The same things were measured in two ways. Each way mixes the same 9 hidden numbers, adds some noise and spreads widely along 6 directions of its own, which tell nothing about the thing.
In the rows, 128 means zero.
Some things both ways: the first way, then the second way.
[154 113 173 128 146 156 130 145 169 160 156 117 111 128 136  42 149 135
 187 124 109]
[174 193  87  78 182 147 159 137 132  95 199 250 162 156 144 143 178]

[154 114 126 128 153 140 103 129 117 148 117 141 127  97 150 137  97 152
 148 116 106]
[110 147 127 137 152  87 108 124 137 134 146 166 155 162 148 123 167]

[124 112 157 158 179 137 197 128 145  78  69 181 176 118 131 112 147 151
  90 120 155]
[146 120 104 101 151 144  96 139 108 105 129 110 146 141  99 112 139]

[127 101 174 124 107 152 117 136 173 190 194 109 100 121 122  60 139 130
 190 136  98]
[111  70 133  97  74 155 110 128 136 170 105  98  90 179 130 136 124]

[125 104 119 137 116 140 161 145 120 120 136 148 153 107 123 113  99 125
 117 103 133]
[ 88 158 169 165 181  20 119 186 131 159 106 135 168 115 150 142 129]

[126 120 134 134 153 140 157 139  86 122  79 170 166 112 148 153  94 147
 107 131 148]
[127 118 104 123 126 167 157  91  99  74 124 154 126 105  84 106 105]

[141 117 121 128 116 138 145 128 103 175 126 205 165  90 181 134  83 105
 126 126 135]
[122 146 140 127 170  56 115 187 133 160 114 174 120 146 140 172 145]

[140 108 109 113  97 137 150 128 130 158 142 154 154  90 138 122  96  98
 140  82 125]
[103 119 138 141 111 143 131 112 114 140 110 111 102 120 116 130 110]

[144  88 102 137  64  92 125 144 116 154 134 107 156  90  73 144  82 123
 111  69 119]
[165 120 170 124 126  94 119 189 151 103 154 173 124 150 173 152 152]

[106 108 155 128 121 170 184 149 114 111 147 107 151 121 111 125 134 105
 107 101 159]
[141 139 129 121 144 102 132 158 164 139 129 147 113 164 145 113 150]

[103  93 150 149 151 156 164 107 193 136 128 172 134 115 134  81 151 143
 151 132 115]
[144 108 142 110 103 157  84 119 143 145 151 105  95 191 109 114 143]

[123  95 120  94 114 140 126 132 109 138 167 107 134 112 140 152  94 135
 129 101 121]
[ 89 168 157 163 165  60 138 146 115 155 113  79 168  77 121 105 100]

[202 148 134 112 134 113 106 136 120 178  98 141 140  82 137 127  91 141
 167  92 107]
[108 115 108 130 109 162 169  97 107 100 132 130 154 105 154 122 128]

[104 109 130  87  99 152 165 159  67 104 146 127 142 142 164 141  91 123
  95 120 163]
[150 135 159 120 100 152 140 128 143 152 125 169 118 117 168 136  87]

[118  86 166 134 168 136 103 126 155 134 145 114 119 120 139 135 129 169
 145 140 106]
[138  81 117 108  82 176  92 103 148 144 133  88  87 184 151 111 163]

[ 97  60 151 111 130 160 136 142 103 123 232 132 111 114 168 131  78 131
 116 146  92]
[121  99 187 135  86  87 140 102 136 148 152 148 162 135 197 117 131]

[118 105 125 119 122 153 127 154 104 122 133 112 132 127 136 138  96 130
 129 114 144]
[128 120 161 147 116 113 118 138 131  94 135 108 173 112 144  93 110]

[167 131 125 112 102 128 126 157  79 175  79  97 162 124 134 145 119 105
 132  85 172]
[134 111  91 102 156 136  90 145  99  73 122 140 138 149  68 113 141]

[186 147 151  64 121 136 161 134  75 169  91 127 164 126 198 166 124 109
 103  99 181]
[158 160 128 118 182  60 109 147 147 175 135 190 161 151 192 141 163]

[151 128 127 132 128 115 136 127 151 114  94 106 133 115  83  89 149 184
 132  83 118]
[ 98 150 154 144 145  67 113 126 131 154 135 156 175 137 152 117 131]

[119  82 132 130 100 140 162 157 140 106 181  97 157 114 102  96 129  89
 120  67 134]
[131 162 123 172 164 114 208 123 102  96 104 191 128  33 162 162 100]

[125  90 110 108  59 125 208 132 152 153 171 165 170 111 120  82  99  86
 116  84 140]
[ 84 132 183 132 129  92  96 136 138 210 120 119 109 178 131 136 125]

[146  94 166 107 153 128 108 123 139 159 120  76 110 128 123 129 135 177
 166 120  97]
[136 120  88 124 121 171 142 141 127 183  94 100  43 135 126 198 135]

[110  55 164 172 186 132 216 131 178  89 138 189 174  96 108 117  97 127
 105 125 105]
[ 94 123 140 169 166  99 140 172 134 170  97  61 104 134 165 167 172]

[157 149 118  88 119 144 140 135  67 141  58 130 130 128 153 107 122 152
 147  97 133]
[105 107 172 139  78 159 150  96 101 113 141 153 151 110 134 137  80]

[109  97 134 131 138 152 119 148 134 106 160 147 128 125 157  71 126 131
 153 115 115]
[118 125 135  98 104 174 102 156 128 144 142 124 110 160 143 156 140]

Other things, the second way, with their names:
<1347>: [111 156 102 115 165 131 158 137 113 164  94 164 101 111 120 156 119]
<1250>: [126 124 119 132 141 144 153 173  91 118 102  79 117  70 102 171  96]
<1445>: [179 129 151 103 123 141 164 135 121  80 175 152 163 104 154 115 128]
<439>: [120 120 121 167 124  95 127  92 156 127 120 147 135 144 179  98 155]
<646>: [ 94 135 119 146 124 146 149  38 112 124 135 189 109 142  99 100 128]
<699>: [113 146 129 139 148 103 112 185 167 168 123 115  79 181 146 160 177]
<6>: [107 144 183 179 146  43 157 181 138 167 104 140 135  95 189 180 118]
<1368>: [117 118 131 143  81 190  95 101 146 122 150  83 120 155 153 100 141]
<1460>: [143 102 131 148 123 111 116 149 127 104 101  85 136  97 146 116 116]
<851>: [146 148 119 124 149 117 165 133 132 136 134 191 116 128 143 159 132]
<795>: [119  97 153 115  83 132 166 113 124 111 129 132 162 108 163 100 102]
<204>: [103 137 131 127 127 136  95 118 125 157  94  98 108 127  89  90  93]
<1478>: [216 148  42  78 128 206 167  82 146  68 194 210 100 156 122 121 174]
<72>: [130 164 135  97 167  88 108 113 112 138 154 197 179 138 118 103 126]
<465>: [146 146 145 123 139  95  75 183 171 124 191  94 160 207 152 118 195]
<520>: [104 150  92 144 182  98  93 142 106 119  86 137 163 112 108 121 122]
<769>: [164 174 130 106 140 133 160 140 132  75 201 120 185 111 130  87 142]
<601>: [132 135 102 124 126 151 156 124 122 120 135 170  97 129 133 167 142]
<962>: [131  77 149  96  56 145 160 140 135 103 140 146 118 144 142 135 111]
<1408>: [ 88  53 127 122  59 177 118  80 123 129  94  76 116 147 140  91 118]
<522>: [107 126 117 128 121 105 136 105 115 115 123 136 138 117 101 100 110]
<1259>: [149  85 168 128  60 174 161  92 140 123 166 124  82 147 163 132 137]
<1253>: [149 150 156 174 145  57 157 152 152 116 129 139 151  92 180 125 125]
<275>: [ 76 109 143 132 151  66  77 177  97 176  71  51 143 125  88 137 103]
<756>: [127 121 166 142 118 144 133 115 130 120 147 138 144 128 176 115 138]
<279>: [132 125 102  89 125 146 117 157 120 128 141 106 123 154  97 139 140]
<657>: [140 159 104  86 170 109 101 158 145 175 157 136 131 188 144 138 193]
<1243>: [126 136 100 135 161 105 164 122 102 138 113 128 123  97 120 150 130]
<698>: [131 140 168 118 101 145 135 152 145 121 136 155 128 131 135 110  92]
<774>: [ 89 141 150 154 109  56 129 123  98 151 149 110 175  83 135 154 104]
<627>: [ 71  76 130 146 108 125 107 114 113 171  72  95  84 155 117 146 127]
<1065>: [ 90 112 165 201  84 125 127  30 124 131 134 138 110 137 120 106 107]
<1226>: [121 225  98 104 229  86 158 135 126 135 163 197 181 130 114  95 163]
<1242>: [ 87  99 170 178  82 132 118  51 125 124 146 132 122 147 140 101 132]
<304>: [ 96 156 148 138 157  63 143 149 106 103 153  90 207  89 121  95 129]
<729>: [ 69 102 123 154 143  53 102 134 107 147  64 131 122 124 109 132 117]
<1288>: [171 122  98 136 124 145 173 119  77 114  86 175 103  37 110 199  49]
<371>: [115  99 117 137  86 160 141 107 143 149 104 144  90 144 167 146 124]
<29>: [ 83 113 157 127 108 157 105 141 113 154 110 104 106 134 131 144 118]
<138>: [110  71 109 127  69 184 155  74  93 113 106 102 125 110 117 132  95]
<1342>: [127  84 155 163  81 142 118  91 131 118 122 113 103 131 152 119 122]
<46>: [133 156 105 118 198 127  71 169 100  83 110 100 163 105  84  88 133]
<1317>: [100 102 165 153 124 119  99  92  98 117 127 145 153 125 139 115 122]
<514>: [149 204 113 105 192  90 127 168 141 124 173 164 139 134 119 114 168]
<611>: [125 105 128 128  92 131 149 126 131 124 128 150  94 128 148 154 129]
<38>: [155 115 118 164  94 176 168  61  98  14 151 176 140  65 103 101  85]
<10>: [126 141  89 103 173 168  88  64  70  95 142 210 139 143  58 111 135]
<450>: [115 171 112 107 196 142 107 163 147 125 131 151 124 167 146  94 192]
<1294>: [114 146 111 143 150 123 148 119 115 129 105 144 119 100 126 131 117]
<221>: [155 132 113 121 115 190 102  42 143 131 146 192 106 171 148  86 145]
<1007>: [128 118 142 132 118 158 124  82 117 101 152 158 118 141 116 104 133]
<693>: [160 118 145 134 104 139  96  73 147 145 159 136 118 173 140  98 143]
<357>: [ 98 107 128 131 150 106 100 163 100 161  63 108 105 126  94 158  99]
<488>: [138 120 141 150 119 122 155 133 125 117 117 160 120  92 169 153 113]
<633>: [135 173  88  87 175 111  92 168 122 129 137 112 156 144  71 103 135]
<1104>: [175 140 110 115 131 121 147 146 132 121 144 122 130 121 109 139 113]
<1137>: [109 137 107 130 163  96  60 157 133 146  95 115 135 157 113 114 141]
<1457>: [157 110  99  79 115 149 116 107 126  87 165 139 157 166 103  80 148]
<477>: [163 151 124 156 161  81 141 121 128 130 132 247  96 135 125 193 131]
<707>: [162 139  87  94 128 152 143 104 158 119 144 191 105 153 166 102 165]
<881>: [110 162 184 172 158 102 123 143 120 113 121 141 137  94 114 107  96]
<530>: [135  98 148 117  60 155 142 137 125 105 161 110 142 113 171 143 121]
<1251>: [129  82 127 143  73 109 134 134 121 140  90 102  97  99 134 166  88]
<897>: [ 99  83  64 101  94 208 101  84 117 153  91 103  53 191  66 132 134]
<375>: [100  98 108 147 113 178 112  60  75 127 118 133 104 124 100 158 126]
<1442>: [163 182 134 109 195 122 129 151 118  92 172 160 182 109 135  97 149]
<1140>: [143  75 138 103  56 164 130 143 140 138 157  50  99 161 141 141 142]
<1400>: [198 103 125 134  95 111 192 165 128  96 146 140 143  77 199 196 122]
<726>: [126 107 117 125  48 210 147 124 133  85 147  58 115 112 128 114 109]
<824>: [118  77  92 128  60 210 151   4 110  89 146 152  76 160  78  92 128]
<889>: [129 105 134 115 123 119 104 135 130 145 127 107 118 162 117 124 139]
<994>: [165 146 109 133 161  86 147 161 119 124 123 167 131  97 146 173 130]
<1219>: [137 104 139 113 129 144 116 115 101 145 116 110 125 126 110 127 108]
<318>: [171 140 136 143 115 189 168 146 123  46 167 161  85 103 108 156 123]
<1018>: [144 114 149 133  68 130 165 165 151 150 126  87  93 104 161 166  94]
<1091>: [141 126  68 123 156 192 121 154 122 109  93 160  65 145 124 179 159]
<248>: [112 122 131 127 125 125 129 111 117 149 116 143 119 133 118 129 114]
<799>: [165 168  87 100 154 118 177 124 139 141 150 227 135 135 170 162 153]
<956>: [105 125 118  77 104 166 107 158 152 170 132 124  89 190 146 133 165]
<1309>: [118 126  90 104 141 109 124 151 130 186  94 135  81 157 107 168 133]
<953>: [158 138 117 150 141 105 145 141 101 115  83 118 135  46  98 143  52]
<1465>: [128 159 176 178 170  41 102 209 127 146 103 107 183  76 181 159 107]
<864>: [211 141 148 127 111 116 182 150 172  88 173 245 104 131 191 152 134]
<860>: [120 147 130 198 163 105  95  78 115 117 133 147 136 124 126 124 145]
<335>: [148 177 133 137 199 111 140 178 133 141 106 162  89 100 134 151 132]
<990>: [107 103 134 128  81 155  94 128 150 170 121  94  71 180 136 141 140]
<343>: [128 161 117 127 164 116 130 119 105 131 139 121 175 108 112 114 121]
<1245>: [ 94  78 151 125  84 137  96 157  97  94 114  37 166 103 120 111 103]
<581>: [168 160 169 110 171  80  87 179 132 119 180 117 159 144 113 108 149]
<1421>: [113 156 127 108 144 121 139 149 124 152 136 132 151 142 112 128 119]
<469>: [ 99 106 167 149  92 119 117 130 143 173 110 119 101 148 167 148 120]
<504>: [ 69 179 170 128 183  91  84 144  92 142 136 119 200 122  84  85 106]
<674>: [154 192 132 124 205 117 123 187  97 100 145 154 169  91 104 151 120]
<588>: [118  90 151 176  87  96 109 108 125 126 115 114  97 131 119 145 113]
<1305>: [137 113 182 108  91  77 136 150 125 137 174 143 189 127 176 138 117]
<196>: [156 142 149 181 100 126 150 128 148 155 118  98  95  79 183 160 101]
<1151>: [ 87 135 105 113 157  91  82 118 113 171 121 137 169 178 110 127 146]
<101>: [158 136 129 119 101 148 137 122 151 129 158 140 133 139 162 125 127]
<8>: [153 156 147 136 145  88 154 162 121 116 154 134 157  81 160 149 125]
<550>: [ 87 120 158 159 107 149 119  63 137 124 108 172 111 154 123  71 107]
<49>: [128 109 131 114 109 182 108  59 100  81 161 165 162 144 115  80 125]
<166>: [123 119 150 180  97  90 151 108 145 161 135 119  86 132 151 169 133]
<23>: [126 152 169 166 112 111 143 152 183 151 159 118 114 150 211 132 167]
<1375>: [121  95  98 139 134 150 100  95  86 124  97 109 108 123  95 149 128]
<259>: [182 169 137 124 188  65 121 218  96 116 133  91 196  56 120 164  94]
<1472>: [129 145 144 121 132 166  95 136 122 109 162  92 129 148  93  96 132]
<305>: [131 113 177 149 100 118 144 156 146 162 102 104  94  99 188 147 108]
<53>: [142 118 136 150  86 168 169  58 124 105 143 179  78 116 103 127  92]
<708>: [ 74 109 129 116 100 156  83 116 115 186 104  84 100 170 102 135 124]
<1206>: [207  79 112 102  95 203  82 148 105 117 108  73 122 100 147 164  94]
<682>: [107 121 166 171  91 100  89 135 150 133 129  72 158 136 156 104 113]
<768>: [ 91 132 159 183 117  92 135 114 132 136 125 154 119 126 151 145 128]
<1515>: [130  93 107  86 101 160  95 176 134 167  89  63  74 156 111 150 122]
<748>: [150 136  74 102 174 182  75  83  92  97 132 163 137 151  78  97 147]
<393>: [128 149 105 116 147 123 119  93 131 123 140 155 146 155 100  82 138]
<112>: [122 175 125 105 162 103  85 113 161 163 178 177 144 220 131  88 187]
<766>: [110  94 150 146  84 137 133 100 112 120 134  95 141 108 151 123 117]
<436>: [140 110 114 108 121 139 141 141 131 130 133 137 134 129 186 146 157]
<377>: [119 127 111 103 143 118 110 113 121  91 158 121 206 154 120  61 153]
<78>: [145 160 143 127 168 118  66 187 136 140 148  84 102 159  94 137 155]
<1014>: [ 98 109 156 179 132  32  80 172 138 136 113 103 159 144 169 152 154]
<846>: [127 108 155 158  99 103 150 102 135 126 105 136  99 103 131 112  90]
<529>: [ 73  96 148 145  97 144  83  60  98 156 126 118 137 155 125 119 126]
<567>: [160 126 151 125  71 145 161 141 154 119 147 153 113 111 171 140  95]
<354>: [122 143 125 160 135 141 119  91 102  74 131 147 155  85 112 101 106]
<389>: [142 164 139 189 142 107 191 146 142 102 122 188 123  56 218 173 127]
<765>: [163 148  93 133 168  61 132 153 110 104 145 132 160 105 101 150 135]
<1159>: [106 108 144 130 122  97  78 142 111 118 144  34 167 147  87  92 134]
<1333>: [141 149 160 150 134  62 156 136 141 115 177 124 188 115 166 113 138]
<863>: [127 115  95 110 109 174 114  70 137 129 133 200  91 184 131 119 152]
<1401>: [ 87 158 140 145 158  66 124 128 150 154 132 161 146 159 155 106 163]
<679>: [154 138 120 101 101 167 170 148 149 106 145 133 134 116 170 116 127]
<48>: [113 136 152 138 112 140 128  86 136  96 159 127 138 144 104  58 124]
<85>: [ 89 101 168 174  78 144 119  91 110 123 133 106 154 112 169 137 113]
<1222>: [164 153 110 104 177 120 141 123 121 106 145 223 128 138 119 128 144]
<307>: [159 164 131 106 146 132 158 172 119  83 172 126 171  94 133 125 128]
<866>: [113 127 129 137 161  60 119 145 143 127 114 109 154 139 130  84 151]
<461>: [103 163 131  99 162 118 115 137 113 151 136 153 153 143 102 113 124]
<1511>: [ 96 149  77 133 198  88 120 144  71 132  82  98 167  76  72 141 112]
<11>: [121 120 109 111 119 200 108 111 124 132 120 146  76 170  95 137 131]
<1218>: [131 153 135 136 140 118 167 127 120 134 124 154 143  85 148 136 100]
<1397>: [109 142 130 186 173  87 120 118 127 150  89 151 136 120 154 143 132]

Some of these things the first way, each followed by its name:
[120 105 129 137 175 164 109 105 163 167 112 189 123 110 182 101 122 158
 181 151 106]	<1242>
[147 110 158 128 140 161 165 143 141 139 182 157 132  94 150  94  96 112
 135 123 107]	<799>
[121 100 146  79 132 163 109 147  58 129 161  79 101 130 166 164  91 144
 132 121 114]	<1218>
[115  77 105 134 113 121 107 149 106 136 107  87 138 130  93 141  96 150
 142  97 121]	<318>
[108  48 133 151  98 152 132 133 182 155 189  70  87 122  64  71 117 140
 165 114  79]	<477>
[131 110 170 107 137 153 175 111 150 159 114 155 137 122 164 100 155 122
 148 123 130]	<1219>
[139 114 139 129 127 160 160 130 145 142 158 165 111  89 124  86  84 135
 161 122  84]	<1421>
[147 101 116 131 110 102 143 125 155 141  98 157 164 112 126 100 129 133
 128  87 133]	<1317>
[120  82 138 120  97 152 120 143 175 186 187 108 136 134 144  87 130  90
 171 115 143]	<1342>
[113  97 138 120 134 105 126 118 113 127  83 125 157 118 127 178 125 162
 111 106 137]	<335>
[143  72 151 148 140 101 127 155 167 144 173  99 146 120  89 132  80 167
 118 135 120]	<1478>
[108  62 115 130 120 135 153 141 122 111 173 117 133 108 102 137  72 142
 111 106 100]	<646>
[102  90 118 125 160 142 118 125 113 107 100 146 128 120 150 153  98 169
 133 126 113]	<1472>
[ 95 118 118 150  98 152 141 139 156 122 152 171 124 102 105  78  98 139
 154 120 114]	<698>
[115 104 171 114 143 164 129 133 130 148 169 141 121 117 170  99 131 125
 160 138 113]	<1347>
[ 85  66 145 135 164 180 166 143 148 110 207 180 127 122 177 106  81 123
 124 166 119]	<112>
[139 104 127 133 105 117 184 149 165 116 120 141 177 134 113  63 145 114
 117  81 164]	<49>
[120 123 135 137 157 118 127 118 140 109  64 172 153 124 141  89 158 182
 143 115 125]	<29>
[120  81 118 108  94 116 131 146 113 109 177  48 156 122  92 142 135 127
  97  57 140]	<514>
[121  75  88 118 106 156 153 127 147 141 150 117 125 109 112 120  88 118
 144  89 115]	<1065>
[166 128 116 100  90 123 148 149 118 142 128  89 148 119 105 124 105 128
 121  72 152]	<101>
[143 118 150 108 125 155 177 103 196 172 111 128 145 127 140  87 181 114
 152  97 157]	<693>
[173 135 148 105  93 125 127 129 136 202 127  98 138 111 115 101 140 130
 162  94 131]	<1309>
[160 137 104 135 128  98 134 141 114 120  94 186 188 106 146 109 108 153
 104  97 152]	<530>
[177  98  59  89  55  93 123 148  89 136 177  80 160  99 106 128  81 122
  94  31 126]	<774>
[128  87 115 110  80 113 178 120 141 155 138 130 179 116 124 129 128 101
 101  74 158]	<581>
[130 112 116 152 137 123  94 138 133 123 129 167 139  94 136 110  97 152
 145 112 106]	<1245>
[158 111 103 145 112  90 139 128 186 124 111 120 165  90  54 114 110 158
 130  59 118]	<23>
[119 102 147 115 154 160  96 132 111 144 103 105  88 127 141 129 116 166
 181 136  95]	<11>
[119  79 108 109 122 123 121 121 116 132 100  95 143 126 127 166 121 146
 124  87 133]	<78>
[ 82  72 142 141 142 165 148 159  95  79 183 107 143 128 131 116 122 131
  97 118 131]	<611>
[155  80 109 138 160 118 111 114 156 151 116 193 130  85 162 119  76 151
 161 118  71]	<375>
[141 118 124 148 137 121 159 136 138 113  98 170 165 102 119 117 104 145
 108 108 138]	<863>
[135 121 142 147 194 127 108 102 133 110  89 157 134  88 126 130 133 211
 136 123  86]	<304>
[142 111 169 129 136 157  94 136 164 201 182 128 104 111 155  92 118 133
 190 154 106]	<1457>
[115 107 136 108 136 187 117 154 104 152 190 152 124 120 204 130  80 100
 148 149 140]	<633>
[121 127 145 140 136 161 156 118 186 155 126 200 149 115 163  51 155 117
 170 126 138]	<469>
[139 103 151 136 142 116 143 130 132 138 116 130 131 110 103 124 102 181
 129 130 103]	<851>
[116  79 173 146 179 135 155 124 155 120 143 143 142 116 128 115 130 169
 123 144 104]	<1243>
[143  88 124 142 106 106 130 135 194 142 168 120 143 103  89  73 125 141
 148  84 103]	<766>
[134  99 137 104 123 135 142 151  88 140 126 120 153 127 152 135 106 119
 127 105 142]	<1250>
[169 152 138 106 116 134 137 147 108 150  81 102 154 127 128 112 142 132
 140  85 164]	<371>
[153  98  91  84  81 137 111 134 131 170 171  96 126 100 140 162  74  98
 146  70 125]	<196>
[107  91 163 122 173 181 143 153  93 109 139 107 115 137 152 129 115 143
 135 146 124]	<897>
[136  91 141 146 155 140 153 141 142  94 138 131 138 105 115 109 112 140
 119 100 109]	<1511>
[100  88 118 109 115 163 127 138 135 127 171 148 110 125 161  81 108 127
 166 116 103]	<504>
[130 113 111 108 143 159 112 139  76 139 100 123 137 128 168 144 110 139
 140 116 141]	<768>
[134 115 124  91 104 161 135 161  82 121 115  76 161 137 167 152 148  60
 121  60 195]	<46>
[134  95 117 125 104 136  80 152 132 135 154  68 104 115 104 142  90 141
 151  94 116]	<1137>
[102  96 138 114  99 179 140 151 134 133 176  85 108 135 128 107 120 111
 141 114 142]	<953>
[123  98 132 138 136 150 132 141 149 152 181 172 145 100 154 110  84 118
 147 137 121]	<1401>
[147 110 115 116 152 123 122 141 109  87  71  96 130 138 118 110 134 184
 130  85 124]	<85>
[144 112 142 119 148 148 109 133 103 158 132 141 120 103 160 136  93 150
 154 134 103]	<279>
[ 95  80 120 128 114 146 162 167  76  77 183  91 152 126 107 147  90 131
  70 102 145]	<522>
[137  86 138 148 132 108 143 134 139 108 124 102 143 108  78 128 117 168
 103  95 111]	<994>
[142 118 147 100 108 144 117 148 111 161 131  85 141 139 151 112 149 115
 149 100 156]	<488>
[169 127 157  98 152 128 155 125 113 164 112 161 173 116 189 137 128 126
 119 117 152]	<657>
[151 114  94 114  99 111 129 135 117 151 119 142 159 101 125 146  80 131
 125  85 135]	<990>
[160 128 145 102 150 143 134 158  67 130 113 109 143 122 152 163  86 142
 115 119 147]	<377>
[145 110 158  93 134 176 148 149 120 143 108  50 115 153 136 115 153 110
 161  95 153]	<1397>
[121  77 117 151 148 130 149 122 187 109 150 195 137 101 139  73 104 148
 139 118  90]	<529>
[ 79  54 149 179 174 155 103 134 190 133 197 168 106 103 125  99  80 165
 171 175  71]	<699>
[101  63 144 136 134 142 162 146 156 103 182 139 136 119 128 100 104 119
 127 114 112]	<756>
[100 111 161 130  96 158 181 176  89 111 174  98 165 149 112  61 155 107
 102 111 174]	<962>
[110  76 136 157 117 113 136 154 164 111 164 116 155 116  88 129  98 141
 104 116 141]	<1460>
[137 110 152 116 141 104 106 153  93 124 134  96 160 125 134 183 101 172
  91 125 154]	<707>
[ 89  76 152 135 150 178 173 149 131  89 182 115 125 131 126 114 105 135
 113 136 128]	<393>
[134 109 147 118 155 147 174 133  98 148 137 194 177 109 188 143  91 122
 104 141 147]	<1140>
[113  91  89 139 140 135 134 153 102  67 111 134 152 116 125 153  83 142
  94  90 142]	<354>
[172 127 140 115 115 130 145 141 126 148 112  96 129 108  97  99 124 139
 149  81 115]	<138>
[101 121 130  89 105 167 149 142 102 124 139 112 146 143 164 132 140 109
 123 103 176]	<204>
